The same things were measured in two ways. Each way mixes the same 13 hidden numbers, adds some noise and spreads widely along 7 directions of its own, which tell nothing about the thing.
Some things both ways: the first way, then the second way.
-14   4   0  -9   1  26  14  -8  17   6   3   4 -18 -30  -8   4 -22  12   8   1   7  22   7  13  32  -7  17   1  14 -22  -1
  1  -5  -2  23 -10   2 -22   3 -10   1 -14 -22 -14 -11  12 -10   1  -1  39  -5  -2  -2  -3  -9 -14  -7  -4 -13   8 -15   6

 -2   3  -6  27 -23  20  14  -1  19  16 -29  12 -12 -31   0  -9 -26  22  10  25   6  18  -3   7  57  13  14   3  17   0  20
 -6   1  13   7 -24   1 -43  -1  13 -10 -11 -13 -12 -13  21  11   2  15 -14  12  17  -8  -6  -4  -8 -18  -2 -28  27 -16  22

 31  13  12  20   2  21  -9   9 -10 -33   1   5 -18  16  -7   4   1 -17 -10   5 -25  -6  10  -5  -3   4  -6  -9  -3  -9  39
  9   8  -7  -4  10 -11  11  -2   8 -18  15  15   3   3  -4  -3  -2 -19   9 -18   5   8   5  25  13  21   4  30 -33  -3 -28

 -6  -1  -6  -6   0 -16 -16  21  22   4  -7   1  -6 -11   4  -9   8  -3  -4  -4  -9  10  -5  11   1 -28 -13  18 -12   7  -7
  3   3 -14  -5  22   1  -3 -16  20  -7  21 -28 -15  14 -21   2 -25  -4 -20   0   1 -32  -1  11   7   2   1  19  -6   5   1

 16  13 -12   5   7  25  -7  13  -6 -11  -6  10  -7 -35 -16   6   0   3 -11  12   4  11 -13  15  -7   3  -4   0   1  -8  18
 -1  -4  -9   8  14  20   5 -10 -11 -11  18 -24 -10   2 -11   1 -10  -6  -2 -21   3 -17  -1  17   5  11  25  19 -14   0   5

 14  -2   8   3 -18  -6   5   9 -14  29  -2  -2  -7  12  10  -8 -39  -4   5   9  -4  -2 -19   5  16  12   7 -10  30   3  38
 -4  -8 -15  11  14  -3   7 -14 -13   6   9 -27  -1  11  15  -1   2   7  18 -11 -13 -20 -10  -7 -13 -15   9 -19   5  -3   4

 11  21 -16   7  18  12  -5   9  21 -33  -5 -11  -5 -30 -20  21  18 -10  -5 -24   8   2  22   4 -13 -19 -30   5 -13   4 -26
-12   0  33   6 -30  -2 -11  -6  -7  -8  -9   5   7  12  25   2 -13  -5  10   1   2  -5  -2  -8 -18   4   2  -7   8 -23  -2

  5  -6  -1  16 -10  24   1 -15   4   0   8  -1 -16   6 -16  -3 -26   2   3  16   4   8  -9   7  19 -20  12  -3  22 -10  -6
  8 -12 -16  17 -16 -24 -13  -2  -4  -6 -22   2   2 -13  12   1  16  -2  25 -11   7   4 -11 -15  13  -2  -1 -12   2   1 -14

  8   4   7  10  -2   8  -7   5  32  -8 -25  13   2  -8  -3  -7  15   7 -18   1  -1  16  11   9  26 -11 -12   1   8  24   2
 -5  16  10  -8 -26  -1  -8   7   8  -5   5  11  26  -2   0   1 -15   3 -30  15  24   5   6   6  -4  11  -6  18  -1  -1 -10

 -3   9  11 -10  -7   3  -6  14  19  -9  -4  -4  -3 -17  -8   3  -3  -5 -21  -6  10  -3 -16  20 -20 -26 -18   8  12  15 -17
 -2  25  30  -3 -24  -7   2  -2   4   8   7   8  33  11   6 -11 -26  11 -37  12   3   5  -5 -12 -10  26  17   9  19  -7  -2

 -8 -13   1  -8   8 -22  -6  -8   9   6  34 -12 -22  19   7  -2 -20 -18  30   3  -9  -6  -7   4  -4 -36   7  14  -5  -8   0
 12 -13 -19   9  12 -15  15  -6  21  -6  -8   7 -16   3 -13   6   8 -27  23   4 -18 -20  10  11   3   7 -41  -4 -20  -6  -3

 11   6  11   1  -8   5 -15  20   2   3 -11   0  -6  19   0 -12  -1  -6 -25   2 -16  11 -15  10  -6 -12  -8  -2  12   1  12
-11 -10 -12  18  -6  10   7  -5 -13  -7   2   0  13  -9  -7   7  12 -14  23 -10  -2   8   7  -1  -5 -12 -13   6 -15   1 -16

 15   8  15  12   3   0  -9  10   1 -16  -7   0 -12  19   6 -12  -3  -6  -6  10   0 -12  -1  -5 -11 -12   4   2   6  -5  24
-19  -2  24   5 -31  -8 -21   1   7   7 -11  14  13 -12  20  10   0  -7   2  20  -1  18   4  -6 -24   3 -10 -18  15 -20  20

 -4 -13  15  12   3  12 -17   5  22 -28   3   4  -1  14  -2 -23   7 -10 -12  11  -1   0 -14   1  -3 -48  -2   4  -3 -31  10
 -9  18  -1  -3  -2  -2 -10  -2  -9  -2   2 -18  22  -3  12  -3 -11   5   4 -11   5 -16 -10 -10 -23   5   6   6   0  -8 -11

  6   6 -13  -8  24   4 -15  17   7  -7  19 -15 -18  -4 -19  13  10 -27  17  -8 -31   4   5  20  -3 -17  -7  -3  -9 -11   7
  1   8  13   2 -18   2   3  -6  -8  -3  12   2  12  24   8  -8 -29   9 -14 -12  12 -18 -15   4   5  24  18  20  -2  -4  -9

  6   8  -3  14 -14 -20   1  11   2  13 -21  -1  -7  10  28 -16 -24   8   9   5   9   5  -4  -6  15  18  10   5  19  18  16
 -3  -1  13  10 -15  13  -6 -20  -1  11  18  -6  -6  12  14  -7  -2  18 -11   2   6 -15 -18  -6   4  -9  20 -12  15  -6   7

  0   4   5  17   9  15 -25   9  15 -33  10  11  -7  -3 -13  -7  29 -18 -18   0  -3   2 -20  12 -22 -25  -8  12 -11 -13   5
 12 -18 -10  21 -31 -32 -20 -16  -6   3 -14   0  -2   4  14   1   0   0  22 -23   0 -10 -22 -10  20  27  14  -8  10  -2   0

 12  -1   1  13  -6 -17 -12  11  -5   5  -2  -3  -4   8  14 -14  -9 -15  13  10  -4  -5  -1  -9  -6   1   7  -1   6   1  21
 -9  -2  12   2 -28  10  20   3  -9  -4 -10   8  24  -3   9   3   9 -12  -8  12  11 -14  13   4 -20  11 -10  -8  -3  -9  -2

  5   4   0   2  24  14   5 -12  19  -8  -6   0   1  -9  -6  19  15   0   4 -14   6   7  26   3  10  -8  -5  -1   5   0  -4
  3 -28  -3  24 -17 -13  -5   5   7   1 -16  13 -16   3 -11   2   1  -8  21  14 -13   7   3  -6  13 -10 -23  -5  -2  -2   4

-38  -6   5  -3 -18  32  -8   4  16  13   9  27 -14 -30 -28 -24  -7   3 -33  16  18  24 -56  27  10 -36   3  12   6 -23  -3
-12  -7 -10   5 -13  -7 -13 -15  -3  14   0 -16  10   0  14  -2   0   6 -16   9  10  -8  -7 -11  -4  -2  14 -17  18  -3  20

 -3  12  -2  23 -23  -5 -16  13  15  -3   1   5 -11  -2  -8 -21   4 -11 -11 -15  17  13  -3   4   7  -7   0  10   8   1 -15
 11   8 -13  -9  -4 -22 -10  -7  -2  -2   3 -22  10 -17  18  -6  29   1  15 -10   4 -18  -3   4 -10   4  21 -11  -3  -2 -21

 15   2 -20  -2   8 -11  -8  11  -5   4  -2 -15   1  -3  -1  23  -8  -1  17   7  -9  -6   2  26 -15 -13  -6   9  20   8 -12
 -4   4  11   7  -3   4 -23   4   1  -5   3 -20  -2   4  -8   5 -18  18 -30   7  -4 -11  -4  -3  -5  -5  10   1  17  -9  22

  9   2  13   1   1   3 -10  21  23 -12 -16  -2   8 -22   7  -4   7  -6 -15 -11   3   3 -11   8 -13  -5 -18   4   7   6  12
 31   9  18  13 -13 -25 -14   6 -12   0 -16  -8   6   0   1 -13 -11  17  -4  -5 -22   4  -8 -16   8  26  20  -2  16  -8  -1

  2   0  12  18   3  23  -8   4   0  -3 -19  18   7  -7  -9   2  10   1 -20  12   6  -7  -3   6   3   3   2  -4  19   0  20
-19  14   0  -8   0  -9 -10   5   6  -6  -1 -14  20  -5   0   4  -4  -5 -25  -2   6 -16   3   6 -23  19  14   7   4 -15  16

 -6   6  -6  11  15  32  -2   4  18  -3 -17   5 -13 -24 -15  -6   3   3  -2   9  -7  20  14  -1  40   2  11 -11  -3  -8  11
-15  10   5   5 -21  17 -16  -2 -22  -5   9 -15   7  12  18 -10 -22  15 -12 -19  34 -12 -19   3  -2  16  40  17   6 -12   8

 18   6  19  24 -13   7  -5   6  -1 -27 -15   9   0   8   4  -1   5 -10  -5  18  -8 -21   1  -4 -22 -18 -13   7   4 -14  27
-16 -10   2  10 -31  -6   9 -13  10   1   4   4  12  23   8   5 -27  -5  -2  -2  16 -20 -12  -7  -4   2  -9   1  10   9 -11

-10  -6  11   0   4  16  -5 -10   6   1  13  -1 -17   5  -7  -2 -13   0  -5   7   7   3 -17   9  -9 -28  14   8  11 -13  -6
  3  -6  -9  13  -9 -29 -10 -20  22  10  -3  -2   1   2  -8  -6  -8  -5 -12  -5  -4  -7 -17 -18  18  20  15  -1  17   6   3

 -6 -11  -1   8  -5  21 -18  13   9 -18   7  15   2 -36  -4  -5   6 -12 -19  -8   3  16 -24   2 -13 -16 -14  11 -15 -27   7
  8  12   4  -2  -4   9  19  -9 -26  -3   8 -14  14  27   0 -12  -5  15 -26   6   5 -14   0  -6   4   9  22   8   3 -13   2

 10  13  -3  -1   2   7  -7   4   8  -7  -2 -11 -15  -6 -15   2 -13  -6  -1  12  -1   3  -4  11  -8 -13  -4  -5  14  21 -10
 -8   5   5  11 -21   5   7  -1   1 -10  -7   9  20 -11   3   2 -10 -18  -1 -18  15  -7  -2   5  -6  30   2  11  -5  -1 -10

  3   2   5   1 -10  10   5   2  26  -1  -5  -9  -9 -13 -15   1 -11  -9   5   7  -9   2  -1  12   9 -29 -14  -1   6  -2  -2
 21   8   6   6  -5 -25 -18   9  -3 -13  -6 -13  10   4   4  -9 -24  14 -17 -12  -4  -3  -3  -3   9  12  16   8   6   3 -13

 -3  -2  -4  -5   8   5 -10  -1  43 -14  15  -8 -15 -14  -5 -16   1 -10   3 -13   4  31 -13  11  18 -30  -6   0  -8   2 -11
  0  22  14   4 -22   8  10 -20  -5  -3  -3  -2  37 -10  21  -6   0 -18  11 -17   6 -27  -1  -9 -28  23 -13  -6  -3 -10 -32

Other things, the second way, with their names:
K_795:  -1  23   7  -2  22  35  -2  11  -3 -12  17  -9   8 -19 -24  -2   1   6 -47   0   2  -4  10  21  -3  11  16  21 -13 -13  18
K_142:  -8   0  12  -4   2  -1  17  -1   5   3   4  10   4   3  10  -1  -9 -20  17   8 -10  -3   7   9 -21  11 -10   0 -15 -12  -3
K_511:   5   8   5   4   6 -23 -20  -1  24  -5  -1 -11  -3  -4  -1  -3 -11   4  -8   0 -10  -9  -6  -9  -3  -6  -1  -5  11  -1  -8
K_830: -31  -9 -13  16  -7  -4  -4 -26   3   7   2 -14  11  12  14   4 -16 -13  17 -16   6 -18 -18 -20 -16  -7  -3  -7  10  -2   0
K_756:  -8   4  -3  11 -22  21  14 -10 -10  14  10  -7  10   4  12 -13 -10   1  31 -12  15 -33 -24  -8 -17   7  -2   4  -5   4 -21
K_113: -18   0   6   5 -41  15  29 -18   8   3  -4  40  14   1   8   6   8 -29  24   2  30 -11 -14  -4  -4  28 -23   6 -13  -8 -19
K_939: -11  12   7  -6 -20 -28 -14 -23  25   6   6  -4  23   4   7  -1 -21  -5 -29   1  12  -8 -15 -19  -2  22  19   4  22   6  -9
K_766: -11   4  14  -4 -20   4  -3  -7  14   1   1   5   6  -8  14   1   2 -16   5  16  10 -12   7   5 -21   4 -14  -8  -1 -12  -3
K_689:  11  -6  -7   6  14  16 -18  11 -17  -5  16 -22 -12   0   5  -6 -13  17 -15   2   0  -1  14  29   4 -13   7   3 -12  -7  20
K_811: -11  17   0 -12  22   9  18  -9  21   3  29  -4   4   0  -3  -7   2  -4 -30   3   3 -12  -2  14  -9   6  20   5  -5  -3   4
K_852: -14  -9 -14  25 -15  24  25 -11 -24   3  13   8  -2  29  16  -3   2  -1  30 -11  15   4  -4  13  -3  -2  -9  -1  -7 -19  14
K_12:  19  18   8   9  -6 -10  -9  -3 -18  -5   7   8   7  15  18 -27 -24   6  27 -31   4   4 -19  -2  13  26  18  29 -18 -11 -36
K_379:  25  14  14  -1   1  -5  12  11   3 -15 -17  15  11   0 -16 -14  -8 -10 -22   5  -8 -18  10  -1  10  29 -13  18 -16  -9 -19
K_981:  -9   5  -2   4   6  15  29   3  20 -11  10  21  -2  -3 -18   9  13 -19  -5   6   3   3  10  21  -4   8 -17   9 -15 -11   6
K_620:   9   5   4  -7  10  -3 -13  -3  26   1  17  -3 -11  -5 -12  -3 -12  -3 -20  16  -5  -7   7  17   6   5  -5  10  -9  -1   3
K_119:  -5   0  -9  15 -10  10  -2  -4 -16   0  15 -18   3  18   1   3 -21  22  -3 -12  11  -4 -15   2   1   1  16   8  10   0  14
K_895:   2  -1   5   5 -12  -6  12 -22  14  -2   2   2   2  12   7  -2 -22 -14  -1 -11   9 -29 -16  -7   5  24   4   2   2   4 -15
K_798:  19  12   0   9   1 -17 -12   8  -7 -12  -5  -1  11  -9   0 -11   4   0   4 -20 -10   3   2   6   5  20  10  13 -12  -9 -16
K_510:  10   8  18  -3  -2  -4  -5  17   6  -8 -20  25  -7 -10   7  -4   1  -6  16  22  -2   9   3  -6  -4   0 -26  -1 -14 -20 -10
K_611:   3  -8   6  27 -15  13  -3  -5  -9  -1  -5  -4   3 -13   6   2   4  -4  24  -9  -9  -2   0  -4  -9  -5 -14 -14   2  -5  -4
K_267:  -2  -9  -1   7  10   8   8  -1   0 -15  -4   6 -12  -3 -12   8  16 -20  14   7 -10   5  17  10   1  -7 -16   3 -20 -18   4
K_169:   7  -7  14   6 -10 -14 -25  -2  -8   2  -1  -4   0   1  19  -9  -8   6  -3  11  -8  13   8  -1   2  -6  11  -8   3 -10   3
K_918:   0   9  13  14 -20   5  -3   6  -9   4  -7   8   3  11   4  -8  -3  27 -12  19   8  19 -13 -22   5  -9   5  -7  23 -15  13
K_753:   0  -7  10   5  -3  -2 -20  10 -12   1  -1   1  -6   4  15  -3 -10  15 -14  10  -2  12   0   6   4  -3  14  -5   2 -16  25
K_395:  -5   1   3   5 -11 -12 -26  -6  -1   4   6 -26   4   1  14  -3 -27  10  12 -12   2 -18 -18 -10 -13   0  16   2  10   4 -10
K_84:  -2   2  -4   5  -4  23  17   4 -16 -14   8   9   9   8  -4  -4  -9 -10   3  -6  17  -4  10  19   3   8 -11  26 -29  -7 -13
K_68:   6   8   0  -2  19   4 -17  13   5 -15   8  10  -7 -24 -12  -2  14  -8  -4   0  -1  26  13  21  12   2   7  23 -28 -13  -4
K_262: -21 -24 -13  25 -25   0 -21   6  -7  -1 -20  -2 -17   0  13   9   7   9  14   8  21  11 -11 -11   3 -22  -2 -22  21 -13  34
K_543:  13   3   1   0 -35 -26 -11   3 -16   5 -20  13  22  -2  19  -2   8   5   5  11   8  12   1  -7   2  27  -2  -5   4 -14   2
K_903: -24   1  -3  10   2  32  18   4   7 -17  11   6   8   5  -4   8 -16 -16 -14  -4  18 -17  12  21 -15 -11 -29  11 -17  -5   0
K_124: -14  -1  -6   4 -19  -5   5  -1   2  -9 -13   6  16  -6  10  10  10 -20  23  -5  11 -16   2   1 -21   8 -23  -3  -9 -11 -11

Some of these things the first way, each followed by its name:
-15   1   8  11  -5  39  20 -22  12  -5   7  26 -20 -35 -13  -3 -21  18   6  22  29  10  -7   8  33 -16  24  15   5 -41  20 : K_766
  4   7  18   6  -4  12  11 -10  25 -24 -29  14   2   3  15  -3 -16  20 -18   9  16  -2  16 -11  16 -10  -8   0  15  20   6 : K_12
  1  -1 -10   0   8   3   0  -5   2   3  11  -8 -19  -3  -1   4 -21   2   9  -3   6   4   3  -3   4 -21   5   8  -1  -5 -11 : K_267
  2  22   5 -13  -2 -16 -16  38  10   2 -12  -1  -3  -8  -4 -11   5 -21 -25 -18  -6  -3  -9   7 -14   2 -27  -7  -1  30  12 : K_142
 23  10 -18  -5  11  16  -6  19  -6   4   6  -3 -10 -28 -19  17  -7 -12   3   1 -22  17  -7  22  13  21  -7 -13   6  11  24 : K_895
-11  -5  17   4  -6  28   8 -11  10  -1   8   7 -19   0  -7  -1 -19   0   1  18  -1   1 -16  11  14 -22  12   5  14 -29  17 : K_798
-11 -11  22  10 -18  22   2   7  20  -4 -15   3  -5  -9   8 -16 -22   5 -13   6   6   3 -16  -3  13 -17   4   5  14 -21   9 : K_918
  0 -13 -14  -5   9  -1  -7   7  11   4  -9   5  15 -18  10   8  -3  -1   1   3 -10  12  -7  10   3  -3 -11   0   9  12   7 : K_379
 18   4   5   2   8   9   4   4   4   7  -7  -4 -10   7  -6   4  -8   4  14  12 -10  -1  12  16  25 -10  11  -4  18 -18  28 : K_395
  2   9 -12  -3   5   6  -6  13  -3   6  -2   3  -5  -8 -13   2 -12  -7  -4  11  -8   1 -13  15   5  -5  -6  -8  10   7  13 : K_753
 -5  -2  19   3  -1  25  -4   7  13  13   0   2 -22   3 -14 -13  -2  -4 -15   2 -16  16 -14   9  26 -13   9  -1   2 -17  22 : K_939
 -6   8  -1   2   4  13 -13  11  12   5  -7  14 -12 -19  -8  -8  -2   9 -25   0  11  17 -17  16  16   7   6   3  12  22   3 : K_113
-15  -2  -3  -9  -1  16   1  -2  15   7   5   8 -17 -17 -15  -5 -16   1  -3  14  -5  15 -12  13  19 -28   0   4  -3  -5   3 : K_84
  9  10   4  17   0  21  -2   0   8 -13 -26  17  -2   0   3 -10  -3  18 -27  11  11  12   2  -4  18   3   2  -3  12  12  10 : K_68
-29   4  24  -1 -15   6  11 -16  40  -4   1   6 -27  -9   1 -21 -26   1  -9  -2  25   2  -8 -12  14 -32   1  11  -5  11 -13 : K_852
